The rows of a group lie close to one hidden flat surface of 12 dimensions, which passes through zero. Surfaces can cross.
Known rows, each followed by its group:
[ -2 -32  -5   0  -3  -7  -7  -1  -8 -25  11  -5 -27 -24  32  13   5 -35
 -13   0   8  23] | S
[-24   6   4 -18   8  34  -9  10   0  11  -1  -2 -15 -32  -5  13  13   5
  -8  -3  28  25] | Q
[ 28 -30  12 -25 -10  16 -12  -6 -24   3  11  14 -17 -19  14 -11   6  26
  19 -31  -2 -16] | P
[  3   0  41 -31  -1  21  19 -17 -11   8   0  21  33 -26  10   4  21  17
   6  10  37   5] | S
[  7   1  -8  17   0 -23 -10  -1  16   6   7 -12  14   6  30   7  40  -6
  -5  -9  23   4] | S
[ 25 -23 -12   8 -18 -13  -9  12   1   2  19  -6  -4  25   5 -25  29  -8
 -14 -27 -13   2] | P
[ -6  -4 -11  13  13   1 -26 -12  25   3 -14 -12   8  -2  -4  -5 -28  37
   9  -8 -19 -15] | E
[ -9   1  -1  17   7  -5 -14 -11  -5  12   7 -16  -9 -30   9  25 -18  24
  23 -16 -23  -7] | W
[ -6  13  25 -26 -20   7  18  29 -44   5  13   2  17 -10 -13 -12   6 -37
  -6  25  24  30] | V
[ 10  -8  22   3  -7   4   1   4 -43  -1   4  11  11  -4   9   3  25  15
 -27 -12  -1   1] | M
[-10 -33  -1 -27   7  21 -22   4 -29 -24  -9   5 -38 -16  -5  -1  -3  15
 -32   0 -18 -14] | M
[-14  29  -9  10  18  27   1  -6   4   7  10 -21   5 -23  25  25 -31  10
  16 -10  23  21] | P
[ -6 -31  12  -8  -3  -5  -6 -15   9  -1  10  -2  -5 -45  12   1   2  -4
  11  -4  -5  14] | P
[-13  28  27 -20  -6  -3  16   1  24   6 -24  32 -14 -40  -7   9  17   5
  21 -11  29 -15] | E
[ -3  -4 -27  38 -10  -9  -7  20   7 -11  11  -9 -43   2  10   5  16 -27
 -30 -45 -11  26] | P
[-11  22  17 -38   8  42  21  -3 -11  -9  12  -3  -5 -23  32  21 -31  10
  16 -21   9 -10] | V
[  1   9  17 -20 -13 -10  26   4  31  11  -6  15  -4  24 -32  -2  17 -25
  26  10 -15 -16] | V
[ -2  23 -10  -1   0 -45  24 -30 -21   3   2  11  23  -1 -21   0  -7   0
  18  55  -4 -23] | Q
[ 16 -38   7 -16 -13  -5 -23  15 -10 -21 -15   7  -4 -17  10 -31 -16 -13
   5   6  19   1] | S
[-18   2   9 -27  -1  35   1  13  35   8  -8   4  -5 -25 -18 -16 -18  -1
  13  -5  14  16] | S
[-50  16  22 -23  -2 -30  23   0   6 -10   5 -16  20 -35   1  17  -2 -35
  -8  39 -17  -2] | E
[ -4   0  -4  14   5   6 -35  22  38  30 -15 -22  35   2 -14 -26  -6  15
  14   4  15  20] | S
[ -4  19  -6   5  -1   6 -17  20  -3  13  -8   1 -23 -11  -2   7  17   4
  -1 -23  19   4] | E
[-17   9  26  21  23  27 -11  15   3   4 -24 -25  39  26   3  31 -24  21
 -11  11 -21   2] | M
[-19  15   3 -45   7  37  10   8  21   6   8 -17 -19   8  -9  17 -25  -9
  33   0 -22 -16] | V
[ 25 -24  -1  13  -6 -26 -14  -7   5   5 -16  27  -3  -3  -7 -12  50   3
  -4   2  32   0] | S
[ -4 -33   8 -10  14  -7  -8 -18   4   6  11 -11  21  12  14  23  63  -3
 -21  22   5   6] | Q
[-34  32  -6 -10  12 -14  -3   1  -2   7 -11   0 -11 -13 -22  20  19  18
 -12   8 -12 -29] | W
[ -7  46 -38 -11   2 -15   7  13 -37 -26  -1   2 -43  23  17  13  -4 -15
 -18   0  10 -34] | M
[-14   0  10 -33  16  25 -21  -6 -23  17 -10   3  -9 -30 -12  18   7  32
   9  15  18  -7] | P
[  7 -25 -17  17  -7 -41 -14 -17   5 -12   1   3  12 -28  10 -31  -8   7
 -10   3  -5  -2] | S
[-15 -21   5 -20  18   7  -2 -23   3  -9  10 -12  27  -3  22  15  25  10
 -26  24   5  -1] | S
[  5 -15 -26  28   1 -40 -37  -8   7   5 -11  -4 -13 -19 -11 -11  -6  31
   9 -16 -34 -24] | E
[ 17   4 -28 -17   9  16 -17  14   3   5   1 -10 -17  59   7   5  33   0
  -2  -7  14 -20] | M
[-17  16  10   3   7  15  11   1  -8   0  -5  -4  26 -18   0   2 -21 -15
 -10  31  34  40] | E
[-10  -3  -7   5   8 -22 -15   3  62   1 -10 -24  22   4  15  -1  -9 -14
  27  12   8  -3] | W
[  6  23  -1  -2 -13  17   4  35   2  23   8   2 -18  24 -16  -1  42 -26
   1 -21  24  24] | P
[  1 -30  -4  11   7 -24 -14 -12  36 -13   0 -30  43  -5  27 -16 -38 -17
  23  32  -1  11] | M
[  4   3  17 -20   7  -4  -1  -1 -33  -8  10 -17  38  18  33  12  -3  19
  -3  11 -10 -33] | Q
[-27  20 -23  22  -3  -9  -8  10   2  -4   9 -21   0 -37  -4 -22 -42   5
 -16 -16 -11  22] | S
[ 11  -5  40 -13 -10  -9  35 -27  12 -15   9  22  42 -17  32  -2   9  10
  10  -8   3 -16] | V
[-14  39   8  12  19  14  13   3  -5  -3 -27   1  17   2  -3  22 -47   5
   6  27  23   4] | P
[-15   0   0 -45  -4  20 -27  48  -3  -3  24 -52 -18   9  45  18   5 -26
  10 -24 -12 -15] | S
[-10  31  25  -1   4  28  41  10  11   8 -22  20   9  42 -42  17   7 -22
  -5  27  10  16] | Q
[-16  42  13  -2   5  22  52  -9   8  12  26 -14  18  25  -7  35 -16 -14
  11   6 -26   9] | M
[ 11 -25   8 -13 -18 -17   1  -3  28  -7  12  -3  35  -9  13 -47  -1 -11
   6   1   3   5] | W
[-13   0  21   3  12  32  -4   7 -20   8 -15  12 -17 -13 -10  32  26  20
 -22 -11   8  12] | M
[ 27 -14  12 -39 -11  27   4  21 -41 -14 -16  28  -8  44 -19 -23  17   2
 -20  14  19 -19] | S
[  3   0 -15  15   8  18  -2 -12  15   2  -1 -10  44  16 -11 -36 -45  21
  -7  14   1  21] | W
[ 15  24 -24  -1 -21   4  34   2  29 -13   8  23 -10  27 -11 -41  -7 -18
  -8 -21  13  -1] | S
[ -1  12  -6  21 -14 -48 -11  32  -9   9  -1 -19   3  24 -11   1  11 -31
   7  12 -24 -10] | E
[-10 -12 -15  33  20  -5 -33 -14  18   3 -28   7 -12 -21  -9   8  17  35
 -24  -9   8   3] | Q
[  9   4   6 -11 -11 -32   6  -3   6  -5   4  -1  24  -4  18 -11   4  -4
  17   4   0 -26] | W
[ 12 -30  11 -17 -19  11 -33  36  -9   3   8 -26   8  -8   1 -38 -33  -5
  22 -12 -12   9] | P
[-14  21  31  -3  -4   7  21  -6  12  19  19 -12  61 -20   9  -6  -4  13
   4  -5  -2  13] | M
[ 17 -14   8 -14 -28 -14  -9  15 -14  16   0  24 -42 -28 -32 -21  11 -11
  34 -16  -8  -3] | Q
[  9  -1 -19  30  -9  -2 -14   5 -13  -2  13  -7  -8 -16  11 -22 -12   1
 -19 -25  12  29] | P
[ 21   3 -16  16  -8  21  -6  11 -48  -9  -1   6 -14  18 -18 -28 -54   4
  -7  -3  -6  12] | W
[ 29 -43 -15   9  -4  -8   6 -35 -17 -19   8   9  -8   4  -1 -17 -25 -14
   3  25  -5  15] | V
[-29  -8  14 -48  15  14   8  -6  17  -3   4  -9  -6  -3   0  23  12  -4
  -2  17 -21 -22] | P
[ 19 -27  15  -1   1  -5  -5  -3   3  -2  -9   3  -4   5  11  14  -9 -19
  35  13   3  -1] | M
[-29  13   1 -20  20  15  19  -5 -23 -16   1 -17  20  23   8  26   2 -12
 -38  45   6   2] | Q
[  7  20  26  18   6  27  21   5   1  -1 -15  -4  12  22   0  25 -68  -5
  40   6 -17   3] | V
[ -6  -7  -3 -12  -1   2 -30  38   1 -15 -13 -25 -24  11  13  -1 -30 -15
  14 -10 -14 -17] | S
[  5   5  -3   0   1  31  12  -7  29  21   6   6 -15   9 -21   1  -6   3
  22 -17  -8  15] | W
[  9   1  -6  16   2   8  -4   1  -1  14  12 -17  16  19   0  -3  -7   5
   3  -5  -6  20] | E
[  4 -24   9   6  -8 -27   0 -23  -5 -27 -13  17  18 -50  12 -29 -40   2
   6  25  11   4] | M
[ 16  -6   7 -14  -8 -28   4 -10 -27   2  10  11 -12  -5   3  16  34   0
  16   3  -9 -28] | Q
[  0  -8   9  -7 -25 -12   8   1 -15   9  14   8 -15 -22 -33 -18 -14  -9
  19  -4 -37   0] | E
[-29  -9  -8 -39   1  25 -24   7  -9  11   8  -9 -28 -49 -18  -8  -2  11
   1  -3   2   9] | V
[-18   8   0   8   4 -20  14 -10 -30  -7  36 -26  30   3  31  26  27   0
 -40  -3 -32  -4] | E
[-14  -1   1  23   9 -16  27 -14 -11 -30   3   1  -5  17  25  35  16 -24
 -47  10 -16   2] | V
[  7 -22  -6 -11 -19 -24  -7   4 -19 -28  12  -8  18  -9  22 -40  -7  -8
 -27   1  -5  -7] | W
[  6 -15   2 -28  -5  31   0  -3 -12   9  11  -2  -6 -21 -14 -14 -38 -12
  31  19   8  27] | V
[-25  31   0 -12  10   4  -4  21 -29  -9 -20 -14  10  13 -14   7 -39  -2
  -8  41  -2 -13] | P
[  1  -4   1 -13  13  15 -22  14  -8 -11 -18 -14  18  20  12  -8 -29  15
  -5  15   7 -18] | M
[-15  33   7  37  13 -39   1  -6   8   2 -12 -15  45   1  17  23  -5  11
   2  16  -4 -16] | E
[-16  28  -6   0   6   7 -35  24 -37  25 -21   4 -17 -24 -31   7  14  31
 -11  -2  23   0] | V
[  3 -23   8  -1  -7   2 -13  10  21  18  -2   6  10   3 -24 -21  39   0
 -14  -4   6  20] | W
[ -1  11  10 -46 -14 -12  11  25   0  -2   8  -5  10  32   0 -14  13 -14
   9   6 -19 -41] | V
[-32   7 -31  13  25  37 -18  12  -8   8  -7 -21 -17  22 -34   9  -4   3
 -44  17  -4  33] | M
[-16  11  11   7  -6   4   3   6  14  26  13  -4  18 -28 -10   0  37  -6
 -11  -9  16  42] | E
[ 28   9   4  26  -4 -13   4  -2  11  22   1   8   0  24  -8   8  19   2
  32 -17   1  -5] | W
[  3 -29 -15 -14 -11 -41 -29  -3 -26  12  11  -1 -13 -23 -25 -22  34   3
  -1  14 -15 -13] | P
[-19  16   0  -2  20  10 -14 -25  12  10 -19   3  18 -49  -2   0 -24  51
   8   2  19  -6] | Q
[  1   0  -5  -5  17  -3   6 -29 -21  -7  -6  18 -19   8  -4  30  19  21
  -9  16  -1 -24] | V
[-14  12 -27   5  12  25  28 -24  54 -12   3   1 -11  -2  11   4 -23 -25
   1   8  27  37] | W
[ -6  11   6 -36  -3  24   8  15 -30   1   0   4  -6   7 -14  -1   6 -16
  -8  26  26   6] | W
[ -4   5  -4  -3  11   9 -26  10  50  10 -27   4  -9   3  -4  -7  16  25
   8 -20  17 -20] | E
[ 12  24 -20  45  -9 -28   5   3 -17   5  -9  23 -38  -1 -16  13  11  -7
   1 -17   3  -2] | P
[  4  17  -4 -21  -9   1  35 -30 -33  -2  42   8  29 -13  11 -19  12  16
 -21   0   5  -2] | W
[ -7 -28  15   3 -10   0 -10   7  15  22  33 -21  43 -26  10 -20  49  -2
 -26 -21   2  43] | Q
[  7  48  -8  58 -18 -29  28   2   1  21  19   6  24   1  -2 -11  18  -5
 -12 -27  15  28] | Q
[ 10   6  -5  -6  17   9 -13   6  49  19 -19  -8  19  20  15   3  11  -1
  31  13  50   3] | M
[-10  37  44  12 -24 -14  49  26  42  -4 -15  22  23  12 -10  -2   0 -33
   5 -17  -9  -1] | V
[ 15 -60  -1 -43   2   4 -27  -4  13  -3  -5   4 -46  -1  -4   2  14 -20
  39  15  -5 -18] | Q
[ 26  16  22   5  -9 -37   8 -15  -4   0  -8  24  13 -13  15   6   3  29
  37 -19  -7 -52] | E
[-10   0  22 -25 -15  18  22   6  16  -3  15   7 -15 -21  -5  -6   0  -6
   4 -29 -26  -1] | Q

New rows. What belongs after each?
[  5   3   4  -3 -10  18  -8  30  24   9 -10 -10 -12   2 -13 -15 -46 -18
  45 -14  -8   7] | S
[ -6  34  10 -10   8  -5 -10  33  12  12  -4 -33  27  20  35  22   1 -23
  28  15  30 -10] | E
[  2 -11 -31  20  -4  -8  -7  -4  17 -29   4   1 -15  -4  24 -24  -4  -2
 -33 -24   4  10] | V
[ -3  16 -29   6   8 -13   8 -35   1   4  26 -12  36 -10  14 -13   1  22
 -12  12  10   3] | P
[  2   6 -19   3   6  29 -21  22  30  19 -11  -8 -31  21 -12   5   6  -7
  17 -13  21  16] | E
[ 30  -7  -9   9  -6  13  10 -20 -13   0  27  10   6 -20  42  -8  17  -7
   2 -18  55  36] | V
[-18 -16 -36  14   2 -12 -16  -4  26 -16   7 -18 -11 -32  17 -20 -12 -29
 -18   5  22  42] | W
[-15  10   7 -36 -16 -20   8   8   0 -22  -8  20   0 -19   1 -29  24  14
 -34 -14   0 -37] | V
[-17 -12  42   0  11  15 -15  14 -22   3  -3 -22  15 -16  25  41  14  16
 -14 -16 -25  -2] | M
[  0 -14   7 -25   1  34 -21  16  10  -5   6 -22  -7  -6  28   0 -21  10
  14 -33  -7  -9] | Q
[ 25 -11   0   4 -11  -8  19 -17 -23   2  33   6 -20  15  13  16  25 -11
  10 -18 -18  -7] | E
[ -3   3  28  -5  -5   9  36 -13 -29  -3  23  -3  11 -22  12  26 -22 -33
  18  22  -3  30] | M
[ 30 -22  -2  15  -3 -14  -8 -19  22   0  -6  14  12  -9  12 -25 -17  18
  29 -13   7  -7] | Q
[  5 -25   9  27   5 -29  25 -56  -5 -22   8   9  16 -33   7  12 -51  -1
  15  27 -34   5] | S
[-21 -13  -2 -12   7  26  -3  -6   7  25  25 -18  15 -15 -18  -5  20  -1
 -15  14   2  38] | S
[ -6  26  -7   4  15   0  -8  -1  32  10 -25   2 -22 -20   0  24 -31  -6
  53  10  29  -3] | E
[ 23   2  16  -3 -12 -20  35 -20  -7  -6   6  35 -12 -10  10  14  24 -36
  21  14  30   4] | E
[-10  17  18 -26   1  29  21  14  27   9   2   9  -1  12   7  14  53 -17
 -12 -12  35  10] | E
[ 10  -9  10 -11   9  32   4  -5  36   3 -24  15  -7  10 -16  -5 -22  -4
  31  12  18   5] | Q
[-22  -9  25 -24 -14 -14  17  16 -20 -27 -12  17 -37 -18 -12  16   3 -36
 -14  11 -26 -15] | P
[ 15   4 -27   4  10   0   0  -7 -27 -32 -30  30 -36  28  -3   2 -12   3
 -23  15  21 -19] | M
[  0  12 -18 -41 -25  -1  26  -6  -7  -5  32   6 -16  -2 -20 -36 -18  -4
   5  -8 -31 -26] | M
[ -1   3  13  -5   6  32   5 -13 -16 -15  -7  14  21 -10  -2 -15 -23  52
 -32 -20  -6 -11] | E
[ 16  -2   2  23 -20 -18 -26  31  -6   9  12 -14  24 -12  21 -29   6  -3
   2 -30  15  17] | V
[ 10  20   1 -19   3  21  24 -15  21   8   3  10  25  11   2 -12  -5  -6
  21  20  46  11] | M
[-19  17 -40  -8   3 -14   4  -5  10   2  29 -27 -23  -6   8  12  -3 -28
   7   5  -9   1] | Q
[  8   3  18  12  -6 -18   7   3 -16   9 -13  24   1  14 -23   9  35   4
 -10   2 -10 -13] | Q
[ 14 -10  27 -15 -10   3  15  -6 -13 -29  -1  -1  31   2  28 -13 -57   3
  18   9 -16 -21] | P
[  9   1  18 -16 -20 -21  -4  27   0   4  -6  -2  26   6   6 -21  13 -33
  14  26  31   3] | E
[-12 -15  10   7   8  -1 -30  10 -24  28   5 -17 -26 -28  -6  42  34  -5
  10  -4  -7  19] | S
[-11  46 -29  -4  -2 -20  -5  -1 -60  20  25 -11 -10 -25 -10   3  -2  16
   2   9   6  -7] | W
[-23   4  11  -2  20  -7   9 -16  20  -5 -21  -2  11  23 -20  31   5  14
 -11  26 -38 -33] | V
[ -9 -13   0  23  15 -10  -8 -20   9  -9 -38  27  -8  -8 -26   9  11  31
 -28   7 -11 -10] | Q
[  1  -2  17  13   4   2   7  -7  12  -5 -13   8  -8 -15  11  23 -26  -3
  22  -6  -2   1] | P
[  3   9  -2  -7  -8  -6 -11  31  -4 -17 -38  19 -30  23 -23 -12 -13 -12
   0   9   6 -22] | E
[-13 -25  -2 -19  -1   1 -18   0   5  -2  16 -23  38 -23  11 -31  -6   1
 -17  17   7  20] | W
[  9 -16  38 -21  -5  14   7 -15  24  16 -13  33  -5 -26 -18   2  23  25
  28 -15   0 -15] | Q
[-24   3   3   6  18  23  26 -22  36 -14 -10   7  10   7  -1  15  -3   2
 -27   8   0  11] | Q
[  9   3   4  -1   6  30  -1  14   8  12 -12  -4  -8  28 -13   8 -23  -5
  24   3  -1   3] | W
[-24  10  11 -13 -12   2   8   0 -12  20  34 -18  -8 -40  -6  12   3  -1
  14 -17 -38   5] | E
[ -6  12 -23 -19  -1   8  -9  12  42  26   1  -2 -23   2 -24 -12  15  -3
  31 -12  12  -5] | M
[  2   7  19  16 -16  -3  25  10  22 -12  -3   4   1   4   7  -3 -27 -27
  11 -19 -17   8] | V
[-11 -17  18   1   7   1 -14  -2 -19   7  -2  -1   7 -15  -2  12  30  22
 -29  -4  -7   5] | W
[-23  15  29 -25 -11 -20  13  11 -21 -16  -8  14   9 -31   9   1  25   3
 -23  -3   1 -29] | E
[  3  -3  -4   4 -14  -3  -2   6  14  24   8   8 -10  -8 -31 -18  18   3
   7 -17 -16   7] | M
[  3 -11 -24   3  21  16   3 -33 -19 -14  28 -24 -11   3  42  36 -15   0
  -4   4  -6   8] | E
[-26 -13  36 -37   2  -7   2 -12 -19  -9  -6   5  13 -38 -14   8  -5  21
  -3  20 -38 -32] | V
[ -9   6  -6 -11   2   9   8  -9 -23  -4   7  14  -3 -13  -5  -3  30   7
 -39   7  25  14] | P
[ -1 -28   7 -58  -4  22  -9   4 -29   4  -4  19 -20   8 -45 -22  28  18
 -14  15 -12 -24] | S
[-10 -11 -17   3  21  -7  21 -41  25 -23  -9   7 -20  -3  10  31 -22 -26
  12  39   6   5] | E
[-27  -2 -17  18   9   5 -21   3  53  10 -16  -7   1 -22 -23 -18  -1   9
 -15  -7   1  27] | V
[-14 -19  13 -41   1   8 -11  11 -20 -27   6 -20   2 -19  36   2 -19 -27
  -3  22   7  -3] | W
[ -4  -1   2  17   3 -13  -4   1  -5 -33 -11  -9  31   8  27 -10 -29  16
 -36  -8 -17 -18] | V
[-17  29  -9  43  11 -21  29 -36   8  -1  -2  23 -12 -22  -4  32  15  17
 -18  -9  -5   2] | S
[ 12 -27  12  -3  12   2   1 -33 -44 -11   5   3   7 -13  13  19 -19  15
   0  24 -12  -5] | V
[ -6   9  -9  14   2 -16   0  22 -22 -21  -5 -19   1  44  17  20  -1 -26
 -32  14 -16 -10] | P
[-36  -5   5 -20  -9  -8   0  11  27  12  11  -9  -9 -26 -32  -8  21 -22
  -7   7 -24  15] | E
[ -7  -4  28 -21 -13   3  13  -7 -17   0   2   9  34 -46  -3 -24 -31   5
   8  20   9  15] | E
[  1 -15   2  40   0 -14  10 -16  22   4  -4  12  -3  11 -27   1  11  11
 -13 -14 -41   6] | M
[ 16 -22  -5 -15  -3   7  -6  -5  15  -1 -13  19 -41  15 -18  -5   4   0
  23  -8  -9 -21] | M
[ 40 -26  10   8  -8  -5  -4   0 -14   0 -18  19 -21   8  -2   2 -17 -26
  46  22  23   8] | M
[-29  -3   6   6  13 -25 -20 -11  21   9  -3 -17  25 -19  -4   6  21  44
 -21 -10 -44 -33] | W
[  5  -1  29 -29 -16   9  30   5   8  10  15  10   4  11  -7   1  20 -17
  23  -9 -15  -9] | Q
[-22   2  -6   7   0  -2  -6  -7  20  18  19 -23   7 -37 -12  -6 -19   6
  15  -6 -20  17] | S
[ 18 -49   3  12  14 -18 -24 -19  26  -3 -19   8   2  18   6   6  34  23
   0   1 -13 -22] | Q
[  1   1  23 -12 -28  26   6  31 -33  29  32  -9  23  -9 -22 -28  12 -11
 -11 -15  -6  41] | E
[-21   5  -4 -18   4 -10   7 -16  32 -10  22 -27  46  -9  31 -12  -6   6
 -12   4 -10  -6] | M
[  9   0  14  13 -24   4  18  23   5  11  -3  27 -38   7 -31  -1  35 -26
  -5 -35 -12  16] | Q
[  0 -27 -24   6   1 -12 -12   9 -11 -14   4 -14  -6  14   4  -8  12 -34
 -30  26  11  24] | E
[ 22  20   7  21 -11  -2   7  26  17 -25 -24  18 -11   5  45  -2  -2 -30
  -1 -23  62  16] | S
[  1   8   9 -14  -4   6  39 -25 -33 -30  18  10  22  -2  27  -2 -20  -2
 -25  10   2  -3] | S
[ 18  -6  18  13   8  19  13  -7  -3   6  -2 -13  -5  24  -3  31 -59  -8
  56  10 -38  -3] | V
[  9   4   1  22  -1  14  34  -5  24 -24  13  -9  31  45  33  -1 -14 -21
 -21 -11  -8  12] | Q
[-37  -2  -6   4  28  31 -15   0   3   2  12 -49  31  -7  32  28  -8   2
 -28  14   5  38] | V
[  7 -13 -14 -14 -12   3   1   3 -45   5  35 -10   2  19 -15 -23  14 -10
 -22   9 -17  10] | S
[-12   6  29  28  -9  -9   0  12  28  -3  -3 -11  41 -28  28  -9 -12   7
  -9 -30  -6  13] | V
[ 12 -19  -4 -16 -24   4  14   0  36  -3  10  20 -36 -23   1 -23   6 -47
  28 -10  29  30] | W
[-24 -12  -3 -32   5   0  -2 -10  52  22  14 -22   0 -10 -21   3  13  -8
  29  11 -29  -7] | Q
[  7  -1 -10  -1  16  34  -1  -6  30   7  10 -21  38  39  24  -2   2  17
  -9 -11  11  10] | P
[-23  31  -3 -31  -5 -18   8   6  14  -7 -21  14 -12 -13 -24  -9  -8  -5
  10  19   2 -34] | W
[  8  18 -10  29  -2 -27 -15   2 -39  24   5   2   2  -4 -11   8  31  17
  -7  -2   6   3] | W
[  3   2   1  22  -1 -15  42 -30   6  -3   7  15   0  19 -20  18  -9 -25
   7  23 -28  11] | E
[ 17 -26  18  10   0  -8   4 -22  18 -18  -4   3 -12 -18  34  20 -36   7
  41 -23 -34 -23] | P
[-11  10 -40   5  16  15 -11   1   8   1 -11   5 -20  14 -18  -9  18   6
 -39   7  32  15] | M
[  7  -8 -12   8   3  25 -18  18  -2   2  -4 -14  -4  21 -10  -8 -28 -13
   4   8   5  24] | W
[  6  23  -7  -9 -17 -30  17  -4  -9 -14   6  15 -22 -17   5  -7 -20  -5
  23 -10 -11 -35] | W
[-20  14   6 -17   6 -15   9 -16  -1   5  -3  -4  37 -23 -15 -12 -29  -1
  15  48   6   0] | P
[ -8 -21 -35   2  25   7   0 -36   8 -20  12 -11 -33   2  23  34  -6  -7
 -10  11  -7   4] | E
[ -3   9   5 -16   1   6  -7   4  17   5  -5   5  -9  -7   5   6  11  26
  12 -28  -7 -30] | E
[ 17   2 -16  35   9  24  -1   2  27  33   8 -16  13  36 -14   3  -4 -15
  25   4  18  46] | E
[  5   4  12 -19  -9   6   3  -1 -35   8   3  21  12 -16 -20 -21  15  20
 -15   4  15   1] | S
[ -7  12  -7  -4   1   7  -7   8  22  27  -9   0   1  -5 -35 -14   3  -2
  16  15  23  18] | W
[-13 -11  -9 -23  27  25 -17 -28  17  20  -8   0  11 -15 -19  -1   4  42
   8  25  20   0] | V
[ -2  -8   3  -9 -11   1  -9  26   6  -6 -19  15  -1  19 -32 -35  16   7
 -29  -7 -11 -12] | E
[  4 -48   6  -3   5   9   9 -28  22  -2   2   8 -16 -16  -4  10   1 -24
  18  20  -3  29] | M
[ 11  12  -3  16   9  -2 -10  -2 -56  -2 -11   7 -23   1   5  32  -4  24
   0  -1  -4 -22] | V
